The same things were measured in two ways. Each way mixes the same 11 hidden numbers, adds some noise and spreads widely along 6 directions of its own, which tell nothing about the thing.
In the rows, 128 means zero.
Some things both ways: the first way, then the second way.
[139  95 137 144  81 168 119 152 148 181 109 136 112 112 157 117 128 112
 131 135 122  94 104]
[ 98 139 141 160  89 179  92  88 150 102 117  98 131 123 152 141  96 116]

[123 186  96  95 219 118 102 107 186  78 107 120 112 128 108 155 142 184
 160 165 132 128 103]
[167 208  83 116 102 159  94 116 122 124 128 100 158  97 125 107 103 103]

[137  92 118 128 160 116 117 117 178 154  99 122 144  66 171 124 114  94
 149 190 125 123  86]
[129 128 152 186 178 109 114  97 109 101 151  82 124 142 169 152 152 126]

[137 127 144 113 175 100 149 113  89 137 167 174 113 131 137 123 120 118
  87 131  91 164  83]
[117 158 139 125 136 118 113 121 121 134 119 105 131 130 151 131 128 123]

[127 189  87  72 137  86  90 132 131  92 113 136 120 160  81 164 130 200
 159 154 120 140 153]
[149 164  85 119 144  94 133 112 117  88 131 142 195  91  68  86 113 122]

[134 117 137 129 122 162 136 165 159  91 176 104 105 139 136 135 142 131
 131 141  73 114 155]
[159 116 111 126 167  91  77 121 135  62 122 122 193  85 122  97 158 127]

[126 122 150 119  98 147 124 173 164 170 107 135 128  85 123 142 115 104
 155 126 140 106  99]
[157 168  90 146 152 148 100  89 108  88 137  90 159 121 143  98 117 108]

[141 139 111  93 216 117  85  55 154 115 131 110 121 129 116 178 133 130
 103 170 118 140 135]
[126 115 153 132  81 203 104  93 137 146  99 149 156 125  74 125 110  90]

[134 188  84 128 104 122 156 122 121  96 121 107 131 144 140  97 118 173
 139 135 115 117 135]
[178 105 120 138 182  38 132 181 132 100 113 141 180 121 129 121 175  99]

[108 154  84 167  91  96 134 146 129 115 133 121 118 144 146  92 147 178
 149 120 105 116 186]
[180 137 115 113 122 163 120 125 138  91 137  68  95 130 191 129 150 166]

[120 166 119  65 160 152 183 115 119 139 142 107 170  89 173 110 100  85
 135 124 110  93  62]
[148 105 139 150 134 105 103 144 124 138 163  99 113 130 185 159 156 130]

[108 162 118 109  83 134 134 127  65 122 152 119 131 140 136 125 144 119
 129 113  91  96 163]
[145 107 146 111 131 117 144 122 134 108 173 115  95  96 168 117 165 147]

[114 148 109  92 125 144 100 140 112 129 122 120  98 107 139 134 147 114
 166 150 119  85  96]
[ 96 108 163 162 114 160  56 105 111 126 155 131 141  96 110 123 106  72]

[112 115 137 166 150 103 145 121 150  81 103 115 123 122 129  95 115 105
 144 126 123 158 152]
[137 126 151 156 164 113  86 125 120 173  98 102 105 126 123 131 144  86]

[ 95 180 132 105 111 154 159 131  98 130 111 144 135 146 137  94 148 127
 141  74 124  83 128]
[ 84 118 146 142 103 190  62  95 140 143 133  95  82  95 123 167 109 136]

[150 152  92 119 175 111 100  75 104 118 135 133 104 158 145 130 167 154
 104 143  83 137 151]
[102 122 178  92  88 107 177 133 174  98 100 174 164 111  90 125 141 154]

[122 137 122 167  66 134 136 117 129 141 123  73 136 118 136 108 141 102
 116  91 136  97 216]
[155 151 159 182 142 154 155  98 144  86 134 132 124 119 125 117 128 168]

[117 193 133 151 127 144 152 110 108 103 132 119 130 183  99 121 147 181
 104  84 145 123 190]
[143 115  95 135 163  96  92 121 111 141 106  94 117 134 142 104 131 101]

[103 109 138 157  51 147 113 120 148 107  95  89 126 158 105 105 147 140
 127 138 176  85 220]
[ 95 129 168 105  90 138 133 181 185 152 132 160  81  84 148 147 120 212]

[125  53 150 134 109 112 114 149  94 144 131 123 127 119 141 120 116  60
 117 129  93 150 129]
[159  75 164  92 141 148 127 123 143 105 113 122 104 104 113 132 171 142]

[119  95 147 100  85  93  99 158 164 101 118  96 157 136  75 163 116 130
 142 161 143 143 215]
[180 153  73 105 119 217 107 133 134  77 142 134 142  94  89  93 113 147]

[108 164 108  99  85  77 138  99  66 105 121 160 153 171 106 117 110 168
 114 139 106 136 154]
[163 182  97 116 104 150 147 149 118 139 142 124 123 124 126 150 130  50]

[167  99 114 111 162 134  95 103 155 163 129  99 137  92 148 162 122 120
 113 208 139 131 103]
[187  93 107 154 171 120 115 135 108  71 137 112 161 155 169 102 159  78]

[147 114 108 145 121  70 127 171 157 139  50 137 142  89 140  90  95 120
 183 143 141 177  98]
[120 138 129 136 135 118 126 138 119 156 110  68  65 148 214 103 109 106]

[132  78 152 152 164 167 110 116 135 148 132 144  98 111 141 144 124 108
  91 172 111 121  31]
[ 93 122 180 154 124 156  85 116 140 137 111 124 154  97 120 156 116  97]

[102  97 156 138 103  90 146 137 128 129 141 116 151  88 103 140  68  84
 119 146 137 152 126]
[166 150 132 130  76 252 126 141 133 186 138 129 122 139 117 134 109 131]

[124  99 129 103 168 132 123 109 137 138 134 134 129 155 124 134 102 132
  92 135 116 138  85]
[220 192  87 114 147  92 137 112 128  96 106  86 155 106 126 150 152 132]

[104  83 142 109 113 131 108 196 156 124  91 117 147 117 122 139 107  97
 190 136 123 131 134]
[124  73 106 106  85 206  61  83 127 138 129  75  76 113 125 122 114 130]

Other things, the second way, with their names:
<331>: [133 127 195 107  80 170 139 138 164 129 122 165 161 114 104 158 139 168]
<270>: [209 195  63 108 120 122 119 124 115 131 145  80 105 118 156 125 149  83]
<209>: [128 150 143 159 157 138 105 112 134  81 150 132 189  85  95 138 126 181]
<326>: [ 96  94 149  94 128  76 118 132 152 116 105 170 172  83  87  84 131 161]
<248>: [196 130 143 152 203 136  62 133 112  94 157  98 147  78 147 135 159 161]
<454>: [106 100 154  95 108 125 106 154 111 159 134 149 186 136 134 120 131  83]
<36>: [121 125 145 132 160 119  67  98 124  93 120 141 174  78  40 146 149 127]
<42>: [ 86 147 158 117 126  39 146 138 118 112 145 127 124 114 184  84 101 136]
<388>: [180 191  97 194 152 153 116 118 157  53 164 118 136  87 128 140 138 191]
<350>: [ 74 115 162 161 133 103 155 109 172  97 146 151 111 107 116 122 146 211]
<398>: [158 127 126 142 168 109 123 127 104  75 137  82 114 127 186 111 134  69]
<151>: [168 166  56 127 139 136 116 100  96 100 166  43 100 135 197 130 146  60]
<217>: [179 113 103 163 140 186 143 135  97  98 157 142 151 154 107  97 125  65]
<290>: [103  75 166 102 147 158  93 119 103 135 112  91  87 128 166 116 113 121]
<434>: [ 57 117 204 102 148  20 136 157 104 148 133 134 124 111 151 156 122 121]
<165>: [171 201  99 174 103 157 142  81 131 148 142 113 146 131  78 142 136 122]
<7>: [ 92  89 163 146 104 174  91 103 147 146 152 108  96 122 154 141 136 188]
<104>: [118 165  99 135 178 106 117 117 125  73 139  92  91  84 128 116 110 191]
<400>: [141 156 134 134 128 166 160 148 128 111 173 123 100 141 173 114 133 171]
<362>: [ 75  99 217 169 114 154  67 128 135 161 107 127 123 125 131 163  92 144]
<235>: [ 61 137 174 150 102  96 175 107 131 151 121 160 186 152  82 150 105 158]
<351>: [143 199  94 152 108 103 176 119 141 123 129 155 213 148  67 121 133 145]
<158>: [137 157  98 125  94 161 139 104  99  96 132  98 150 176 157 105 105  67]
<109>: [ 99 103 200  93 130 100 133 191 133 162 138 162  97 101 159 106 118 157]
<420>: [113  95 100 111 175 107 102 109 117 111 142  92  93  87 138 118 151 111]
<69>: [116 187 148 114 105 169 153 150 162 140  98 156 156 109  82 150 120 135]
<328>: [194 123 102 114 144 174  61 120  87  84 129  70  86 110 178 111 109  52]
<15>: [172  54 151 134 179 107  98 150 107  83  98 120 130 150 171  93 139  90]
<60>: [104  90 132 143 140  93 135  78 100  92 126 142 184 130  64 127 118  86]
<349>: [121 171 165 105  83 123 138 201 146 153 132 157 131 121 179 115  92 177]
<11>: [130 134 122 116 174  37 160 120 127 105  92 135 206 123  84 115 164  96]
<238>: [105 148 130 118 141  78 106 143 118 159 119 121 157 116 113 156 146  70]
<315>: [141 163 133 118 140  70 131 163 121 171 121 102 122 121 191 112 122 125]
<320>: [ 99  78 149 123 117 126 108 153 120 133  82 127 146 155 121 140  86 101]
<423>: [ 83 154 214 107 114  72 161 133 150 110 133 144 130  94 163 138 129 198]
<302>: [ 80  70 184 113 132 107 107 151 127 154 102 160 129 124 121  87 132  84]

Some of these things the first way, each followed by its name:
[116 140 126 132  53  67 151 139  81 145 149 130 150 110 125 107 119 117
 125 124 127 134 191] : <400>
[134  71 152 139 178 133 105 122 165 132 138 121 123 101 123 168  93 113
 122 212 141 156  93] : <351>
[150  85 126  76  99  90  83 160 125 115 135 149  92 146 103 153 101 124
 149 181  92 165 142] : <326>
[129 123 121 130 160 134 109 100 107 151 153 129  86 123 154 115 175 113
  93 123 105 104 109] : <423>
[133  93 160 163 121 115 130 146 136  79 139  92 128 124 120 125 145  86
 128 126  93 159 210] : <302>
[131  95 143 190 127 142  96 130 152 117 112 147 104 143 112 149 136 161
 114 169 111 144 126] : <11>
[104 100 146 176  92 122 104 174 142  97  90 110 137 172  88 116 168 176
 137 126 163 131 206] : <104>
[126 128 115  75 147 103 141 137 166 122 128 116 152  81 161 128  95  86
 174 165  97 127 124] : <7>
[110 156 154 189 118 149 141 103 104 140 107 152 105 132 114 106 150 142
  93 102 154 111 106] : <69>
[110  70 155 129 135 132 104 136  92 158 122 146 113 126 133 119 154  97
  98 134 128 116  75] : <434>
[118 122 138 111 112 137  99 143 178 167 103 139 111  61 126 154 119 101
 159 168 147  88  77] : <454>
[115 177 113 115 184 143 135 119 161  97 102 127 175 128 138 147 147 172
 153 153 100 115 118] : <151>
[126 131 118 105 126  83 105 126 109 129 103 111 118 104 113 117 136 105
 136 137 158 134 123] : <109>
[ 95  82 129 125  63  99 104 142 112 112 118 143 117 166 105 124  99 141
 143 167 125 133 172] : <270>
[104 144 124 149 104 155 123  76 117 150 158 103  99 136 136 121 161 120
  82 103 131  65 168] : <331>
[112 104 182 142 135 178 116 142 117 106 112 126 157 156  98 163 151 133
 113 143 122 123 137] : <420>
[134 139  94 122  22  79 140 194  84 171  88 156 132 106 153  77 112 119
 172 104  97 126 112] : <398>
[137 154  91  74 172 108  84 112 140 134  87 102 136 135 119 137 163 150
 137 133 148 117 128] : <328>
